The same things were measured in two ways. Each way mixes the same 11 hidden numbers, adds some noise and spreads widely along 7 directions of its own, which tell nothing about the thing.
Some things both ways: the first way, then the second way.
[ -6 -25 -21  25  -5   1   6 -17 -10  11   1  -3   3   5 -10  16 -15  -2
 -12  18  -7 -18  20]
[ 10   0   6  -5 -11 -13 -18  -1   5  -2 -23   0 -19   4   5 -13  -2   2
  -3  -7   3  -5  -6   8 -11 -18  -1  -6]

[  0 -28 -12   6  17   9   6  -7   5   3 -13  18   6  -3  -3   1 -16   3
   4   8 -20 -30  15]
[-17 -19  11  -3  -8 -16  -8  10  18  -1  -3   0  -2 -16   7   5 -36   2
   0   4  22  -5  44   5   2 -24  12  11]

[ -6 -16 -13  -9 -11  26  14   3   4  -8   7   9  -3  -6   5 -13  -1  -4
   1   4  -5 -29   8]
[  0  10  -7 -10  -3 -20  -6  -2   5  -3  -8  -5   1   6   4 -14  11   1
  -3  -8 -11  -7  -4   6  -2  -5  -3   3]

[  0  -5   3  10  -9  -4  -9   1  -2  16   2 -10 -12  -5  -9   3  -3  -5
 -14   7   8   5  14]
[  8  -3  10   8  -6   4  -4  -1  -5  -7 -12   1 -22  -4  -5   1  -8   4
   1  -7   7   3 -10   2 -10  -4  -1  -3]

[  7   6   2   8   4  -7 -10  -6   1   2   9  17   1  -6  -6  21  -6  15
 -10   0   3   3  -7]
[  2  -7  -6   3  15   0  10  -2   4   2   0  -9   4  -4  12  15  -3  -6
   6 -12   1 -10   2 -13 -20   4  16  -8]

[  8 -20  -6   1   6  -9  -9  19  -1  10 -14  17 -14  -3 -23  -9  -2   7
   7   7 -15 -19   9]
[ -2   7  -7 -10  -7   3  -5  -7   6  10  -1  11   0   7   2 -21  -5  14
 -11   0   7  13  -6  -3  10   1 -11  -4]

[-20  -4   0  -3  21  -8  16  -7  20   3 -24  15  13   3 -20   2 -10  -6
   3  16 -17   9  -2]
[  6   8   5  13   6  12   3   5 -11   7   5   8   8  14 -17  -4  13 -15
  -4  -3  -3   5  -5   4   9   8 -19 -25]

[  4  -7  20  -8  -7   2 -15   2   6 -19 -25  15 -11 -26  16  -9  -4  34
   7   2  -8  -3  -8]
[-11  -5   6  10  -3  -7   6  -1   4   6   0  -2   4  -3   4   2  -7   8
   7   7  -8  -2  15   8  13  -8  -9   0]

[  3 -11   2   1 -14  -2   6   7   8  -7   2  31 -18 -15  -3   2   7   5
  -4 -12   0 -10   8]
[  5  19  -8  11   6   3  19 -12   0  15  14   8   6  -3  -2 -10   1   4
 -14  -5  17   3  -6   4   8   8  10  -8]

[ 11 -13  -3  27  -5 -23 -12  18 -16  15  14   1 -23 -10 -23  20   7  -1
 -21   0  13  -5  14]
[  3   1 -15  -6  23   5   6   3   8  -6  11  -5  11   8  -7  -3  27 -28
   1   3  -2 -14 -37 -33  -6  20   4  -1]

[ -2   4  -6   0   7  -9 -36   0  -1  -3 -25 -20  -7  -4 -15 -17 -13  21
  11  12 -19  17   9]
[  0  -4 -20   4  13   2   7 -12   5  -9   3  23  14   8   8  19   5 -10
  -5   0   4  -2  -5  -7   4   5  -2  -2]

[ -6  22  13  -4 -17  13  -6  -7 -11 -10  27  -6 -20 -13  12  -4  10  -1
   2 -24  18  13   1]
[ -4  17   0  -2  -6   4   3  -9   8  -2   4  30 -11  15  -7 -16   1  16
  -8   6  17  18 -10 -11  10   1 -20  -5]

[ -4  -5  -3  -8  16   7  23 -13   2   2 -11   5   3  20  -6  -9   8 -21
  13   7  -9  -2   7]
[ -1  -2   3  -3  -7   3   2  -9  -8  -5   8   6  -8  -3   0   8  -4   8
  -1 -10   8   8  -3  -4 -10  -3   3   7]

[-15  -8  14 -13 -20  21  15   2  -1 -12  11  10  -3 -16  29  -6   4  -6
  -1 -12   7  -8   0]
[ -7   7  11  -6   0   3  -6   5   2   0   4   7   2   8 -20  -8   6   7
   0   2   0   7  -5  -9   6   4 -16  -1]

[  6 -14  10   7  -8  12   3 -14  -3  -3  -1  15 -16 -17  -4  16  10  -2
 -16  11   7 -15   1]
[  7   6  -6   4  -2 -12   4   3  -7   3  -5  -3  -2  -3   9   0   8  -9
  -1 -10 -19  -2  12  16  -1  -2 -14 -12]

[ 17   0  -4   9  -2 -12 -12   3 -20   3  -6 -10 -14  24 -12  11   9 -15
   3  16   2   3   7]
[  5 -16  -8   9   5  13   0  -1 -14 -13   9  -3   7   0  -5  13   3 -11
  -2 -22   0  -2 -13  -2  -5   5  10   6]

[  3 -18  -2   6  -8  -7 -13   6  -1   2 -14   1   4 -11  -2   0  -6   3
  -7   8  -9  -3  15]
[ -1 -13  20  16  -8   0 -15  19  -9  -8  -2 -11  -4 -10 -22   5 -12 -19
   0   3   5 -12  19  18  12 -12   0   9]

[ -8   1  11   9 -14   4   6 -20  18 -11   5   2  11 -23  29  15 -14  11
 -26  -1  10   9   0]
[ 16   5  13  21  -2  -5   4   9  -4  13  -6  -2  -6  -6  -4 -11   8 -10
  -7  -4  -5  -5  -3  17   2 -12  -3 -24]

[  6 -11  -2  14  -2 -12   0 -14 -19  -5 -19 -19  -2  21   5  15   2 -16
   8  16  -5   8  12]
[ 11 -26  20  17   1  15  -6   6 -16  -2   6   1  10 -10 -17  28   2 -22
  -9  -8  14  -3  -7  21  -7 -12  29 -13]

[-16  14 -12 -10   8  20  11  -1  22  11  19 -13  11  -1  -4  -9 -13 -14
 -10   5   8   1  -1]
[  5 -11   9   0  -3  -1   1   1  -4  -3  -8  -3  -1  -6   4  10  -7   0
   0  -7   5   0   5  10 -18 -13  16 -11]

[ -1   5  -7  -5  -4   3  -3  -1  -5  -7   0 -21  -3  14  11 -11  -4 -12
  12   2  -2   9   8]
[  2  -8  -5   0  -6   0   0  -9   5   0 -10   3  -1  -5  16   6 -14  19
  -2   1   2   2   4   6  -4 -11  13   9]

[  9 -10  -1   6   0  -2 -12  -8 -10  -2 -14  -1  -3  -6 -11   7   7  12
  -3   7  -8   3   9]
[-12   8  -3  -4   5 -12  10   4  13   0   8   1   1   0   4  -7   2   2
   6   2  -2  -3  10 -17   1   2 -10   2]

[-28 -21  -2  -1 -30   9  10   3   8 -20  -7  -8   8 -25  29   9 -18   3
  -5   6  -5   2   0]
[ -4   2 -14  -4   5   7  13  -3   9   4   5   1  12  19  11 -14   8   4
   1   6  -2   7  -6  -4   8   5  -3  -8]

[-23   7  -1  -9 -16   7   1 -10  12  10   5   3   5   1  -1  -6 -19  11
  -1   6  -2  17  -2]
[ -3   4  -3   0  -6   5 -20 -11 -18 -10  -5  18  -1  15 -23   7  -1  -7
  -7  -7   0   7  -5  11  19   9 -32  -1]

[ -5 -20  -5  22 -21   1  16 -14  -6   0  24   4  -9 -18   8  24   2  13
 -24  -3  12  -5   5]
[-12  -6  -1  -1  -6 -10 -20   8   6   0  13  12  11   0 -12  -8   6  -5
  -9   2  -5  -3   5   0  30  -6 -18  24]

[ -1 -11  -7   0  10   6  12  -1 -11  -1  -4   5  -9  14 -16   3  11 -30
  10   3  -7 -14  12]
[  2  -1   5   3   3   8   4   2  -5 -10  11   5  -5   5  -8   5  -2  -7
  -2 -11  19   4  -2  -6 -11   0  12  -1]

[ 19 -16 -10 -13   0  -1  -1  18  -5  -9 -26   2  -9  12 -16 -12  19 -13
  20   8 -16 -13  11]
[  0   1  -2  -1   6  -5   4   1  -8  -2   9 -17  12  -2  -9   5  19 -16
   0  -3  -9 -11 -11  10  -2   9  16   6]

[ 20   9   7  -3   1   9 -18 -10 -12 -16  -2   8 -15  -4  -1   4  17   6
   5 -13   1  -2   7]
[ -4   6   5  11   2  -6   8   7   6  -5   7  14  -7  -4  -4   0  -2   9
  -5 -14   9   3  11  -1  -2  -4   1   1]

[ 19   3  -1   7  16  -3 -12 -13 -21 -16 -15   8 -11  16  -5   7   8   7
  18   6 -11 -11   1]
[ -1  -4   6   9   1  -9   1   1   9   8  -4   3   3   3   8  -3  -1   0
  -1  -6   2  -6   7   4  -3 -16   5 -11]

Other things, the second way, with their names:
<29>: [  6  -1  -5  -3 -10   5   1  -6 -10 -23  -2   4 -12  -2   0   3  -1   7
   2  -4   1   7 -14  -1 -10   0  -2  14]
<142>: [ 0 -4 -2 -4  1 10  3 -2 -4  3  4 -8 -3 -3  2 -1 -6  2  3 -4  4  4 -3 -9
 -5  8  1 -1]
<341>: [ -1  18  -7   1  10   5   6  -1  13  15   7  18   3   1  -2  -4   1   2
 -10  16  13   5   5 -10  12   9  -2  -1]
<194>: [  1   4  -1  11  14   1  25  -1   0   0  22 -13  -4   7  -1  -9  14 -27
   4 -13  21 -12 -21 -20 -15  10  16 -13]
<176>: [ -3   0   5   1   0  -4   8  -2  11  19   2   4   7   5  10 -12  14   6
   1  10 -13   2 -11  -9   7  -7 -15 -17]
<339>: [  8   1   7  -4  -7  11  -3  -6 -10   4   3   1  -7  -6  -5   4  -1   9
  -4  -5   7  10 -11   1  -9   1   8   0]
<313>: [  6   0   3  14   2 -12   2  -3 -13   4  -3 -23   5  -2  -2  -1   8 -26
   8  -2 -14 -22  -5  10  -2  -3  -4  -9]
<160>: [  1  -1  -2  -5   8  -9  -2  10 -14 -11   3 -15  14 -18 -17  19   6 -21
  -3  -8 -10 -11   9  18  -5  12  13   2]
<372>: [ -2  -7 -11   8  20  -1  23  -8   2   0   1 -24  -3   1  15  14   6 -21
  16   1  -2 -19 -12 -14 -15  17  14 -10]
<448>: [ -1   4   6  -6  -6   2   1 -10  -1  17   2   5   9  -8  -3  -5  -7  21
 -10  -2   5  10  -1   9   4  -4   6  -5]
<181>: [-13  -7  -5   5   7  -2 -14   5   2 -16  16  10   3   8 -18   4   3  -8
  -5 -22   9  -6  -4  -9  13   7  -3  28]
<128>: [ -3  11 -10  -2  18 -13  12   0  14  18  -2 -15  24   4   9  -8  12 -10
   2  12 -12 -17   6   0   0   4  11 -13]
<159>: [-20   3 -12  -5  13 -21   2  -8  10   5  -3 -20  14   0   4   2  -6 -11
  11  11  -7 -24  13  -6  10  10  -1  11]
<499>: [ -1   5 -10  -1   8 -11  10  -9   4   6   1   3  11  -5   4   0  -2  -5
 -10 -11   7  -6   5   6  -3   2  10 -11]
<189>: [ -7   1   8  -1 -12   4 -11   4   4   4  -9  21   6  18 -11 -19  -5   9
  -6  13   0  16   8  14  27 -10 -33 -17]
<149>: [  6   7  -6  -8   0   3   6  -9  -1   5   1   1   1   1   3  -8   4   1
  -2   2   0   5 -15 -12  -7   5  -6 -10]
<534>: [ -6 -19  -4   6   2   0   0   8   7  -6  15  18  10  -5   4   8 -14  -8
  -9 -19  18   2  21  -6   1 -14   4   3]
<306>: [ -9  -8   3   0   3   2  18  -5  15  10  -4 -17  -6   6  23  -5 -15  13
  15   5  10  -2   6  -8 -12  -8  20 -10]
<139>: [-20 -19  -6   2   5   3  12  -8  -3  -6  15   2  17  -3  -2  20 -17  -6
   3  -6  13  -2  14   0   9   6   5   4]
<286>: [  0  -4 -11  -7   1   1  -3  -4  -7 -16   6  -9  -8  -3   1   8   4  -9
   3  -9   1  -5 -15  -5  -7  11  10  20]
<269>: [ -6  -2   0   0   7   8  -2   7   3  12   2   1  13   9  -5  -1   2  -6
  -3  -2  -1   4   8   3  10   6  -3 -14]
<259>: [-13   3  -9   4  -3  13   3   0   8   0  18  27   2  14  -4 -17 -12  14
 -11  -5  21  19   9  -8  26   3 -16   8]
<396>: [  0   7  10   7 -11 -11   2 -12  -7  16 -12 -11  -6   9   3  -9   8   1
   6  13 -15  -4  -7  20  11  -7 -17 -15]
<8>: [  7   0   5  10   4   1  -9   6  -3   1  -2  11  11   1 -22   2  10 -23
 -11  12   3  -6  -4  13  16  -2  -7 -12]
<314>: [ -8   3  -9  -3  -8  -2   0  -3   0 -19   2  10  -9  11  -4  -9  -1   0
   3   6   4   4  -5  -5  11   4 -19  14]
<427>: [  6   5   9   7   1   9  -6   8  -1   2   3  15  -3   4 -17  -5   1  -4
  -9  -3  10   7  -1  -4   5  -1 -10  -8]
<74>: [ -1   4   4  -2   8  -3  12  -3  10  12  -4  -8   5   4  10  -4  -3   8
   5  -5   1  -2   5  -9 -18  -5   9 -18]
<119>: [-4  3 -1 -3  1 14 16 10 -1  4 20  2  8 -1 -1  0  1 -1  1 14  2 15 12 -6
  5  8 -3 -3]
<50>: [  9   2 -12  -1  -1  -2   3 -10 -10  10  -5  -2   4  -6  13   9  -5  -9
  -5  -5  -3   1  11  17  -3   3   3 -15]
<225>: [  4  -5  11  20   2   1  -3   8  -2  24   5   7   7  -5  -6  -2   8 -12
 -10  -8  -5  -2   1  10  15  -6 -10 -22]
<258>: [ -7   9  21  -3  -2  -4 -10  15  12   3   1  -4  -7  14 -12 -14   7   2
   7  12   1  -1   6  -9   0 -11  -5   4]
<297>: [ -1   8   5   8  -2  -6  16  10   1  -2   3  -4 -13  -9   6  -2  -6   2
   4  -1   1   2  21   8  -3  -1  -1  -4]
<180>: [  0   5  -8  18   8   0   5  -4  -8  10  12  -9   6   7   2   9   3 -35
   9  19  -2 -18   9  -7  14   6 -11   4]
<535>: [  0  -4   3  10  -3   1   2   3   2   2   0 -10 -14  -1   5  -5 -10  -4
   6   2   7  -6   4  -3   0  -3   2   3]
<49>: [ -6  15  -5 -15   5  -5  -6  -1  15   0  -3   5   0   7  -3 -14   5  11
   1   6  -3  -1 -10 -22  -1   5  -8  11]
<245>: [  1  -1  -6  -5   3   2 -11 -12   1  18  -5   8  17   3   3   6 -11  -3
 -11   4  11   1  10  11   8  -3   6  -8]
<124>: [  3   9  -7  11   3   4  19  -9 -11   3   9  -6  -3  -4   2   3  -3  -4
   2  -7   3  -1  -1   3  -2  12   1  -7]
<379>: [ 17   6   8   1   0   1   7  -3  -9  10 -31 -16  -5  -8   9  13 -11  10
   2   5  -6   2  15  35 -23  -4  23 -31]
<469>: [-1  4 -2 -6  4 -1  8 -6  5  5  5 11  6 -5  1  3 -3  8 -7 -5  8  7  1 -9
 -9  0  5 -8]
<369>: [-12  10  -2  -5  -4 -17   7   8  10  -5  -2  -2  -1 -11   2  -8 -14  18
   2  -2  -8   2  31   5   4  -2 -10   9]
<308>: [-23 -14   3   7   7  -3   4  14   2 -25   9  -3   0   6 -15  12 -14 -17
  15  -5   7  -9  23 -12   6   4 -13  12]
<453>: [ -5 -17   0   5  -9  -6  -5  -4   1  -7   3   5  -3 -16   3   3 -23  14
  -9 -29  15   0  10   9  -1 -16  17  17]
<153>: [  8 -15   4   2  -3   8  -1  -4  -8  -7   6  -3 -12  -2   5   6   9  -3
  -1 -21   8   2 -30  -7 -19  -5  18   1]
<464>: [  0  13   1  -1   5 -10  -8   2   0  -2  -1   3   4   5 -17  -2  10 -16
  -6   3   0  -8  -1   5   6   4  -6  -2]
<490>: [  1   2   2   0  -6   1   0   0   4  13  -3  -1  -5   1   8 -15  -6   9
  -1   2   1   6   4  -1   3  -7  -8  -8]
<488>: [  4  13 -11  -2   3  -4  12 -13 -11   1  -2  -2  -2 -15   4  15  -9   4
  -2  -3   1   0  11   7  -7  15   2  -1]
<217>: [ -1  -6   4   3  -9   9  -3   1  -5  -2   5  18   3  -4  -9  -1 -15  11
 -11  -8  13  15   9   8  10  -7  -7  -1]

Some of these things the first way, each followed by its name:
[-10  13  -3 -10  -7  19   4   0  -3 -15  36   2   5 -25   6   6  12   1
  -5 -22   9   1 -10]	<258>
[  5   2   1   7  23 -14  27  -8   4  12 -14  18 -25  20 -41   8  13 -10
  13  15   0  -4  -7]	<396>
[ 14 -13  10   2 -23   0  -3   5 -20  -4   6  19 -24  -4   5   6  17   6
   2  -6   7 -12   3]	<448>
[ -3  -2 -16  -6  22  -2   4   2  13   3 -15  15  10  11 -28 -12  -4  -3
  13   1 -24  -5  12]	<464>
[-11  -1   0 -11 -10  24  13  -6  21   2   9 -14  -2 -20   1   2   7 -23
 -20  -1  15   7   7]	<297>
[ -6   4  -8  -2 -22   1 -23   7   7  -1  12  -7  -4 -30  -7   5  -9  28
 -12  -6   4  17  -1]	<259>
[ 12   5  -5  14  14 -20  -5  -3 -22   2  -7  -9 -16  28 -21   7  13 -24
  12   2  -2   9  17]	<8>
[ 11  16   0  -2  14  -9  -2   3  -9  13   5  -8  -8  24 -18  -7  12 -21
   5   4   6   8   6]	<149>
[  9  -1  -3  -1  -4  -6 -10  19  18   9   5  20  -4 -19 -17   0  -5  16
  -8  -7   1  -8   2]	<286>
[ 16  15   4 -11  21  -8  -5  -8   9  -6 -19  24   8  21  -4   0  -2  -1
  21   2 -15   4  -7]	<50>
[ -2  27   0  -3  -4   3  -5 -18   6   0  20  -5  16   0   9  10  -6  11
  -9 -12  10  24  -4]	<469>
[ -3  33  -2  -9  -1   5  -7   6  11  10  19 -19   1   1  -8 -18   0  -8
  -5  -8  16  17   4]	<29>
[  5   2  10  -7  -2  -2  -3   7 -12  -7  -3 -18  -7  -6  -2   4  27 -30
   6  -3   6  17   3]	<119>
[ 20  10   7  -7  -3  -3  -8   1 -18  -1 -11  -5 -27  30  -5  -1  12 -10
  22   5   7   3  -1]	<139>
[ -7 -15  10   4  -2   8  15 -12  14   6   4  -5 -12 -13  11  11  -1  -4
 -20  13  13   4  -2]	<225>
[ 21 -17 -15   2  -1   6  -9   5  -1  10  -7   4 -16  10 -17  -5  -3  11
  -2  13  -5 -25  16]	<453>
[  6  -9 -11  -5 -16  -4 -22   7  -4 -18 -15   0  10 -10   6   0  -4  21
   7   3 -17   3   3]	<128>
[ 10  -3   6  -9 -16   9  -7   2  -3  -4  -8 -11  -7   2  16 -20   6  -2
   1  16   3  -4   3]	<313>
[  6 -22  11  13 -18  -8   6 -12 -16   5  -8  27 -17   1  -9  21  14 -11
  -7   1   0  -5  15]	<488>
[-11  -8  -1 -11 -24  17 -13  -6  -2 -14  -2 -14  17 -17  30  -5 -13  14
  -4   8  -6   6   1]	<74>
[  2 -22   5   8  11  17   3  -8  -8 -12  -1  20 -14  -7  14   4  -4  -2
   1   6  -6 -35   7]	<534>
[ 18  -3  -8  -6   2  -4 -21   1  -5 -17 -19  18  -1   8   0  -2  -2  28
  19  -5 -22  -5   6]	<181>
[  0  18  11  -6  -1   7 -19  10   5   1  27   9  -8 -25  -1  -5   3   7
 -11 -19  12   4  -4]	<427>
